Each cloud of rows lies close to a flat space through zero, with a little noise off it, and is much wider in some directions of that space than in others. After each cloud: how many dimensions does that space have?

[[ 18.0 -30.8  26.1 -19.1  10.2   8.7  -1.2 -27.8 -17.9  -1.1 -17.6 -15.5
   12.5  -5.9  11.2   1.2 -23.8]
 [-10.7  -6.1 -12.2 -42.8 -28.4 -33.9 -11.2  38.6 -24.2  38.4  22.7 -17.2
   -5.1  38.8  -5.2 -32.8  14.5]
 [ -4.6   3.7  19.6  49.9  19.7   6.5  -6.3 -19.2   7.1  14.9  15.1 -17.6
    4.3  14.1 -25.0  -0.7  20.9]
 [-25.3  12.6   5.1  27.5  -8.3  17.9   6.3 -50.0   4.5  56.3  -1.8 -13.0
    5.6  16.1   9.5  -7.8  11.2]
 [ -5.6   1.8 -20.5 -21.4   6.7  35.2  17.4 -16.6  21.0 -18.4  78.2  25.9
   -3.9 -21.4  -8.2 -19.7  -1.9]
 [-16.4  -1.0  -0.9  51.6 -40.6  24.4  31.7 -13.3 -15.0 -34.6   7.7   2.8
  -10.8  48.5  43.5  30.7  11.7]
 [ 31.6  -6.8  32.9  20.3  19.2  17.4  18.2   3.4 -28.7   1.5 -31.8 -12.9
    2.6   6.1 -21.7  18.1  18.2]
 [  1.0  46.4  -1.2 -15.3 -35.9  -8.4  24.3  63.1   8.4 -13.8  38.8  -8.7
    3.2  16.1 -16.2 -33.4  18.2]
 [ 25.0 -45.4  19.5 -33.2  20.7  -0.6 -35.3  17.6 -19.1 -24.7 -49.9  -6.3
   37.9   8.6  52.1  -0.5 -40.1]
 [ -6.2   4.9  -6.0   3.4   3.8  -0.9   5.1  51.0  19.6  15.9  46.3  24.9
   10.5  19.8   3.4 -16.3  16.7]
 [ 23.0 -63.9  25.7  12.5  26.6  -8.9 -22.6 -13.3 -11.5   4.0  -8.8 -15.7
    5.5  11.8  -1.6  17.6 -17.3]
 [ -5.6  20.7  33.4   0.8  -2.1 -10.8  24.9 -23.9 -23.4  18.6   7.9 -41.4
  -11.5  16.9 -19.4 -15.7  24.2]
 [ 23.6 -59.9  17.3 -37.2  10.7   5.6  40.4 -40.9  18.0  -0.3  24.9   1.7
   12.9  10.5   9.4  -4.3  11.6]
 [-52.2  33.1  19.2  35.7  37.8 -17.5 -15.8 -37.4  -9.1  31.8  -0.9 -17.4
   -9.0  16.5  20.5  -9.8  21.5]
 [-15.7  28.6 -30.1  -5.7   0.0  31.1   5.5 -17.3 -22.2  12.9 -32.4  28.2
  -18.0 -17.1  11.0  15.5  15.1]
 [  8.0   8.1  -1.5  13.9  10.3  -9.8  11.0 -16.2  25.9  -2.0 -43.9  11.0
   -5.2 -23.2  -2.1  24.5  11.4]
 [ 47.6 -46.1   4.7  10.2 -35.7  21.5   9.9  15.2   6.8 -33.9  27.0  -7.7
    5.0   3.1 -18.9  17.8 -32.6]
 [  3.8 -54.6  -8.1  13.6  -6.0  44.7 -24.7 -23.3 -34.4 -35.5  51.0 -25.6
    5.7  33.3 -18.6  -4.5   5.2]
 [  6.0  23.4  14.5  57.4 -11.2  21.3  32.1 -17.2  70.7  -6.5  48.8  23.3
   10.5 -29.3   2.8   9.2 -35.6]
 [ 32.2 -69.4 -15.6 -45.6 -30.1  22.9 -32.9   0.9  11.1 -39.1  -4.8 -16.0
   50.0   7.7  26.3 -12.1 -43.9]
 [-14.3  -6.8 -15.8   8.4   8.3  24.6 -31.1 -12.1  11.0  23.9  50.6  24.5
   -4.6 -34.1  12.5  -5.2 -66.3]
 [ 27.1  -5.9  -5.6  45.1 -20.7  35.5  25.8   6.2  54.0  -6.3   7.5  49.1
   11.7 -27.2  27.1  36.9 -46.9]
 [-19.2  35.6 -41.6   8.4 -59.1  32.8  21.6  -6.0 -23.1  30.5  10.4  -3.4
  -23.8  22.3 -25.4  -6.7  46.7]]
 => 12

[[-57.3 -26.8  54.2 -18.6  65.7 -32.0  -2.2 -21.9 -31.0 -24.3  62.6   5.1
   23.8  39.5  11.8  10.5  22.8]
 [ 19.8  40.4 -30.3   0.7 -12.2 -10.9  -6.6  17.5  14.3  11.1   0.1 -15.9
   55.7 -26.3 -19.9 -11.5  27.9]
 [-18.3 -17.1  23.7   0.0  13.8 -11.8  -0.4   8.7 -10.9  -7.9  24.1  -0.8
   -3.3   6.7 -10.0   5.9   4.6]
 [ 52.6  51.9 -62.8   6.0 -49.6  15.0  -4.7  19.7  28.9  22.4 -38.2  -8.3
   32.6 -46.6 -14.1 -24.2   6.1]
 [  1.9  13.2  -7.5   1.9  -6.3  -7.0   1.0   5.7   2.2   3.2   2.3  -5.2
   14.2 -11.3 -11.0  -5.7   3.0]
 [-13.4   0.5   4.3  -4.6  18.5  -7.7  -2.2  -3.5  -8.9  -2.5  20.9  -5.1
   21.2   5.3  -2.0   2.2  13.2]
 [-48.0 -65.5  61.6  -0.8  26.4  -8.1  12.9   5.1 -27.3 -21.5  16.5  18.6
  -82.3  34.6  -7.6  27.2 -36.2]
 [-16.5 -10.4  10.4  -2.8   8.1  -5.8   4.2   5.3  -7.3  -2.4  16.7   0.6
   -4.8   0.7 -11.7   0.8   2.0]
 [  6.5  -2.8  -7.6   0.0  -6.1  13.6  -2.0 -14.8   3.2   2.7 -16.9   8.2
  -17.4   5.2  12.1  -4.7 -13.9]
 [ 27.5  27.9 -34.8   2.3  -8.7  19.2 -14.9 -30.4   9.7  15.1 -16.4  -1.2
   39.6  -5.0  28.8 -10.4  18.0]
 [ 67.7  43.2 -68.9  20.1 -88.2  21.9  16.1  58.8  37.1  26.2 -70.4 -14.8
  -11.0 -65.5 -44.5 -15.6 -21.3]
 [ 26.6  -2.2 -17.9   2.1 -20.5  30.9  -4.6 -18.5  11.7  11.6 -39.6   9.3
  -31.8   0.2  28.1   1.5 -16.3]
 [  7.8  -8.1  -4.3   1.5  -9.8   9.2  -1.4  -3.5   3.7   1.0 -13.8   4.3
  -18.2  -2.4   8.1  -0.9 -11.1]
 [ 34.2  44.5 -39.4   3.6 -18.5   1.6   0.5  12.4  17.3  13.0 -15.0 -12.5
   52.1 -33.6  -4.9 -14.9  19.8]
 [-27.3   2.3  22.9  -4.0  35.6 -24.0  -9.7  -5.9 -15.3 -12.5  41.6  -8.0
   48.7  11.0   6.8   9.2  30.2]
 [-28.8 -17.5  28.1  -6.7  23.7 -20.1   0.8   8.1 -18.8 -12.6  38.2   0.9
    6.0  15.9 -11.3  14.0  11.5]
 [-16.4 -17.6  22.0   2.0   6.0  -9.1  16.0  17.7  -5.6  -5.0  10.8   2.9
  -24.0   6.5 -12.2   6.1 -11.7]
 [-18.1 -29.8  28.8  -0.8   4.8  -7.1   8.9  10.4 -15.4  -9.2   8.0   6.8
  -35.5  12.9 -10.8  12.1 -15.8]
 [ 46.8  51.7 -59.3   2.7 -27.8  15.7 -15.1 -17.3  24.2  24.5 -31.3  -7.4
   58.7 -28.3  19.2 -18.4  25.2]
 [-10.4 -21.1  17.5  -0.2   2.6  -0.5   4.8   3.3 -11.1  -6.5  -2.3   7.5
  -32.6   9.1  -4.2   9.8 -14.5]
 [ -2.4 -15.4  12.8   1.7   8.8  14.7  -0.2 -23.3  -3.7  -3.4  -8.8  12.9
  -26.6  18.8  19.8   1.4 -11.2]
 [  0.0  -9.2   4.2   0.4   0.2   6.7   0.0 -13.3  -0.6  -0.9  -3.3   3.3
  -15.8   3.6   8.2   3.3  -9.1]
 [  5.1 -16.5  -3.1   3.2 -22.3  13.6   8.7  18.7   1.7  -1.2 -27.7   6.6
  -42.0  -6.7 -17.5   2.6 -27.4]]
 => 3

[[  8.5   5.5   3.4   0.3  10.5  13.6   8.3  12.7   4.3  -3.4   7.3  -2.1
   20.7   6.6  15.0   4.3   2.0]
 [  0.9   5.5  -3.9  11.7 -15.5   9.4  -4.7  -1.9 -23.0  -1.2   0.1  -5.7
  -10.8  -9.7  -1.9  14.1   6.8]
 [  0.8  13.2  -0.2  -5.1  15.3  17.9  14.7   6.0  16.7   3.5  -0.7  -6.7
    1.0  -4.5  24.1   3.7   8.6]
 [  0.1  -2.1   8.7   8.8   4.8  -0.8  -1.4   7.8  -6.9 -10.0   7.9  -5.2
   21.3   5.9   2.6   0.6  -3.4]
 [  6.6   9.4  18.7  15.8   3.7  13.1  -8.1  11.3 -18.0 -13.1  13.9 -18.0
   25.0  -0.3  21.8   8.0  -4.0]
 [-14.9 -12.7  -6.2 -11.8  18.6  -8.1  26.8  10.3  24.2   2.8   2.5   1.6
   12.4   9.6  -1.5 -19.6  11.1]
 [ 17.3  -9.8   3.4   2.1 -22.4  -1.7   1.7  11.1 -21.6 -10.2  13.2  23.6
   42.5   3.6  -6.6   6.7  -8.6]
 [ -3.4  -8.5  -9.1   3.6   8.2 -13.9 -13.6  -9.5  -6.9  -5.9  -6.4   0.8
  -10.8   7.6 -30.5  -5.7   1.6]
 [  2.3 -25.9   6.1  -9.2 -10.4 -13.3  16.1  19.0  -4.1   0.5  20.7   9.2
   41.3  16.7  -3.8 -21.8  -1.6]
 [  1.3   3.0  -0.4  -9.8   7.9 -13.3 -21.9 -21.3  12.1   6.1 -14.3   2.9
  -30.6  -5.2  -9.8  -8.3  -9.1]
 [ -4.8   6.4  17.6   2.0  31.4  11.8   8.8  17.9  18.0  -3.9  12.9 -27.1
   21.1  12.0  32.7  -9.8   1.9]
 [  0.6  16.2  -1.4  10.1 -15.3  15.7  -4.1  -6.2 -12.8   1.4  -6.1  -4.4
  -18.8 -19.5  11.9  20.3   3.9]
 [-13.4   2.6  -1.2  -1.4 -21.7 -27.2 -38.4 -41.9   1.4  15.1 -26.7  -1.4
  -74.8 -21.0 -23.2  -2.3 -17.6]
 [  2.6  -6.3 -12.1   2.6 -26.7  -4.3  -5.8  -6.7 -16.9   6.4  -4.2  10.8
  -16.8  -0.3 -20.2   8.1   0.0]
 [  1.5  -0.5  -8.0   1.0 -21.1  24.4  36.0  24.4  -6.9   7.9  14.4   2.3
   20.1   1.8  19.2  11.8  17.4]
 [ 10.3   3.7   3.0   2.1   9.2  10.0  -6.8   5.4  -5.8  -1.5   7.0  -8.9
    7.6   9.5   5.4   0.6   1.6]
 [ -4.8   3.5   0.8  36.2 -76.3  11.1  -2.5   3.5 -53.7  -1.0   3.9   4.6
   -6.9 -17.8  -4.2  43.3  -7.0]
 [-12.4 -14.1 -14.8 -11.2   5.3 -12.7  12.6  -1.9  16.2  10.5  -5.7   4.5
  -15.7  11.2 -19.3 -14.8   8.9]
 [ -2.7 -17.5 -14.9 -23.5 -13.7 -44.3 -41.3 -44.8  12.4  25.0 -27.9  16.7
  -76.1   1.1 -50.7 -23.6 -17.9]
 [ -9.6 -15.8  -6.5  -5.1 -11.7 -20.7   2.5  -4.2   9.9   5.9  -5.9  15.1
   -6.4   9.7 -23.5  -7.8  -7.7]
 [  7.2 -15.0  14.5  -6.6 -17.5  -4.1   6.4  17.6  -2.4   6.5  20.1   1.6
   30.7  14.7  13.6 -13.4 -11.0]
 [ 18.8  -1.5  -2.6  -6.2  11.1  -8.6 -22.7 -11.2  -1.5  -6.7  -6.5  16.2
    5.4   8.6 -20.8  -0.7 -11.7]
 [  8.1   4.3  -2.9  23.5 -18.3   6.4  -7.2   5.0 -25.4 -17.8  -1.1  14.0
   20.8   4.5 -16.5  30.8  -8.8]]
 => 8

[[ 32.7  -3.0  -7.3  11.7  19.6  15.1 -33.4  22.0  17.9  -6.0   5.1   5.1
    2.4   4.6 -18.9   5.0  26.8]
 [ 19.4 -22.6 -10.2  -2.2  16.5   3.2  -3.2  20.3  -0.6  -9.7  -7.8   5.5
   21.9  11.6 -38.3 -13.3  -2.7]
 [  4.5   7.6 -10.2   1.1  10.5   6.1   8.3  -8.5  -1.7  19.8   0.1 -19.2
  -22.4 -11.0   5.3  21.9 -17.1]
 [ 24.9 -25.4 -13.6  -1.1   8.4  17.1 -28.3   5.2   8.9   1.2   1.6  -1.7
    1.5   0.6 -10.8  18.4  47.6]
 [-25.1  33.4 -19.3   4.9  14.0 -31.4   6.1 -51.7  -8.8 -29.6   1.7  -1.1
   24.1 -16.0   9.3  -1.3 -26.1]
 [  7.4 -28.4 -14.2 -11.2  -2.7  13.7 -20.8   1.0  11.8 -13.3   2.7  12.0
    3.3  10.6 -17.1   3.7  34.1]
 [ -5.9  -2.2  19.3  10.9 -10.1  25.6  -0.1  29.1  -6.2  30.3  -2.2  12.7
   -5.7  10.9  17.4   1.9   1.1]
 [ 17.8 -36.1 -19.7 -18.8  -2.0  -8.6 -21.8  12.8  12.2 -18.7  -3.6  24.9
  -11.4  21.6 -10.6 -16.9  52.1]
 [ 32.8  -2.7   4.9  10.0  -6.7  42.0  16.1  58.4 -46.0  28.3 -21.7  16.3
  -29.2 -16.6 -54.2  22.2   0.6]
 [  3.0  16.9  -0.9 -20.5   4.9 -14.9  33.5 -30.3 -23.2  -6.1  -1.8 -16.2
  -11.3 -31.0  -5.1  -7.7 -23.8]
 [ 12.6  16.2   6.0   3.7  11.9  13.4  -3.6 -14.9  28.6   7.5  14.7  -2.2
    2.5  -1.0  11.8   4.5   9.5]
 [ 12.7   4.3  -0.6  16.6  -0.7  19.3 -33.3  18.1  15.4 -14.9 -23.3  -1.0
   28.9   1.8 -18.3  10.5 -16.0]
 [  2.1  12.4 -16.3   8.7   0.4 -10.5 -13.8  -1.5   3.1 -20.2  -0.1 -12.7
  -20.1 -10.1 -21.9  21.6 -13.8]
 [ 11.5  13.6  11.7   0.1  13.2   1.6  45.9  11.3 -40.3  30.8 -17.9 -17.4
    0.5 -19.2 -13.8  -2.1 -44.5]
 [-16.3   5.3  -8.1  -3.4   1.8  -8.6  13.6 -37.5  13.6   8.7   6.9  -5.2
    6.6   1.0  19.4  -2.0 -20.2]
 [  8.8 -10.0  16.1  23.8 -22.2   0.3 -19.4  24.5  10.1  -4.0  -9.8   9.1
   26.4   4.2  -9.9  -0.1  22.4]
 [ 22.5  -2.1 -22.0   0.1   9.0 -15.9 -23.1  -9.1  14.3 -18.3  16.8  -8.6
  -28.1 -12.5 -16.9   4.7  14.3]
 [ -2.4 -28.4   2.3  -7.8 -10.8  -7.8  -1.2  17.2  -3.3  -3.5   4.8  23.9
   -2.6  20.6   5.2 -18.6  42.3]
 [ -3.6  34.6  -0.4  21.5  17.5   0.6  -9.4   7.3   3.2 -11.9  -1.9  -0.9
    8.8  -0.1  -5.2  12.4 -24.6]
 [  9.6   0.0   5.2  15.2  -4.9  -1.0 -13.3  31.0   1.2  -4.2  -4.9  29.3
    6.0  12.3  -4.9 -21.4   8.7]
 [ 36.9  -2.9 -19.4  -5.2   2.7  -9.5  -4.7  -8.9  -2.8 -15.3   7.8   5.2
  -27.6 -28.1 -38.3  -4.5  16.5]
 [ 14.6  30.2  10.8   1.2   6.6  -7.4  -6.3 -17.6   3.2 -20.5  -1.8  14.4
   18.0 -14.8  11.0  -7.1  37.3]
 [-10.4   2.3  17.5  -2.3 -16.0  21.4  12.6   5.7  -9.9  27.2   2.3   7.5
  -13.7  -1.5  24.1   0.1  -2.8]]
 => 13

[[ -1.8   9.8   9.1  -5.6  38.8  -3.1   9.1 -12.3  -6.8  -9.3  12.8  14.2
    0.6   1.4   5.9   1.1  22.8]
 [ 27.9   2.2 -40.8 -37.5  -7.3  -7.9 -49.3   1.0  -3.9   8.8  26.1 -24.1
   31.0   8.2  17.6   0.1 -48.8]
 [-26.9  12.6   8.5  18.6 -20.1   4.8   2.5   8.2   4.8   6.5 -10.6  -8.8
  -20.1  -1.2  -9.0  14.3   2.0]
 [-22.9  -9.9  23.9  64.4 -36.8  27.2  29.1  13.4   3.2  -4.7 -45.4  24.2
  -47.2  20.3 -36.2  14.3  36.1]
 [  4.1   7.3 -20.6 -49.6  39.8   2.4   2.8  -0.6 -11.8  -4.6  24.7 -11.4
   30.6   2.2  33.7 -14.9  -9.4]
 [ 36.8 -12.4  -8.0 -25.9  34.3 -16.6  -9.0 -17.3  -0.9  -5.4  20.5   7.5
   27.4  -5.7  13.1 -19.4  -4.3]
 [  4.4 -34.5  38.8  20.1 -47.5   4.9   9.5   2.9  25.6  12.0 -18.1   8.2
   -9.0 -11.9 -24.0 -17.5  -1.4]
 [-21.9  17.4 -22.4  28.3  -6.9   7.8   0.7  13.6  -6.0  -7.5 -20.3  -2.4
  -16.3  12.6  -1.6  12.8  -2.3]
 [-18.4  38.8 -58.1  28.7  65.7 -19.4   6.0   3.5  -1.4 -21.4 -15.6  -4.4
   -8.3  12.0  26.8  -1.6  -0.7]
 [-35.8  27.6   4.3  31.6  28.8  -3.7  23.6   4.6   9.9  -5.2 -14.3   1.8
  -28.7   3.5   1.7   9.3  22.7]
 [-67.0  59.4 -50.0  32.9  73.2 -14.8  44.7  20.3   8.6 -17.1 -29.0 -24.3
  -25.0   2.2  37.6  -3.4   7.0]
 [-21.1  25.5 -33.3 -13.7  57.7 -13.6  22.8   6.7  -0.2 -12.5   0.7 -15.2
   11.6  -7.0  36.0 -17.6  -4.6]
 [ 49.0 -59.5  56.3   5.6 -80.4   8.9 -10.8 -10.3   5.5  21.1  -6.1  16.8
   -2.8 -15.0 -48.5   0.8   5.8]
 [  3.3  13.3 -23.4   5.2  23.3 -16.2   4.8  -0.9  -3.1  -3.5  -4.2 -11.8
   -1.0  -8.4   9.3   2.7  -1.6]
 [  9.0  -1.4 -15.3  13.7 -57.1  22.8 -46.7  13.0  -0.9  12.8  -3.6  -8.4
  -15.5  37.0 -22.1  27.4 -23.2]
 [-41.0  27.7  -5.7 -10.3  43.8  11.1  35.4   6.5 -11.8 -14.0   1.5  -1.4
   -3.0   3.0  24.4   1.1  20.3]
 [ -0.6  16.4 -18.2  20.5 -19.7  -0.8 -31.4  -2.1 -20.2  -6.2  -0.3   5.0
  -10.8   6.5 -12.9  33.6  -5.3]
 [  2.9 -13.9 -17.3  -4.8 -42.3  11.4 -20.6  13.7   2.5   5.2  -8.0 -10.4
   11.4   7.0  -2.0  -7.1 -35.0]
 [  2.9 -25.9  75.9 -60.5 -66.9  42.7 -29.0  -8.0  -6.4  25.7  47.3   8.2
   13.6   7.9 -23.4  17.3   1.6]
 [ -1.1  -8.8  22.1   2.1  -3.8  13.9  -1.3  -5.2  -0.6  -4.6   4.5  23.5
   -1.8  11.2  -8.7  -0.4  14.2]
 [-31.9  18.2 -10.3  10.9  -8.4  18.3   3.0   6.0 -26.5 -16.3  -7.3  12.3
   -5.9   8.2   0.2  19.6   7.3]
 [ -1.3 -22.0  39.5   6.1 -33.8  19.5   6.9  -1.8   4.3   5.2  -4.0  17.2
  -10.3   4.6 -22.7   0.4  15.5]
 [ 20.7 -27.3  25.1 -25.7   5.7  14.4  21.3  -5.5  -4.7   0.8   8.2  13.7
   12.7   1.8  -2.0 -15.0  19.7]]
 => 8
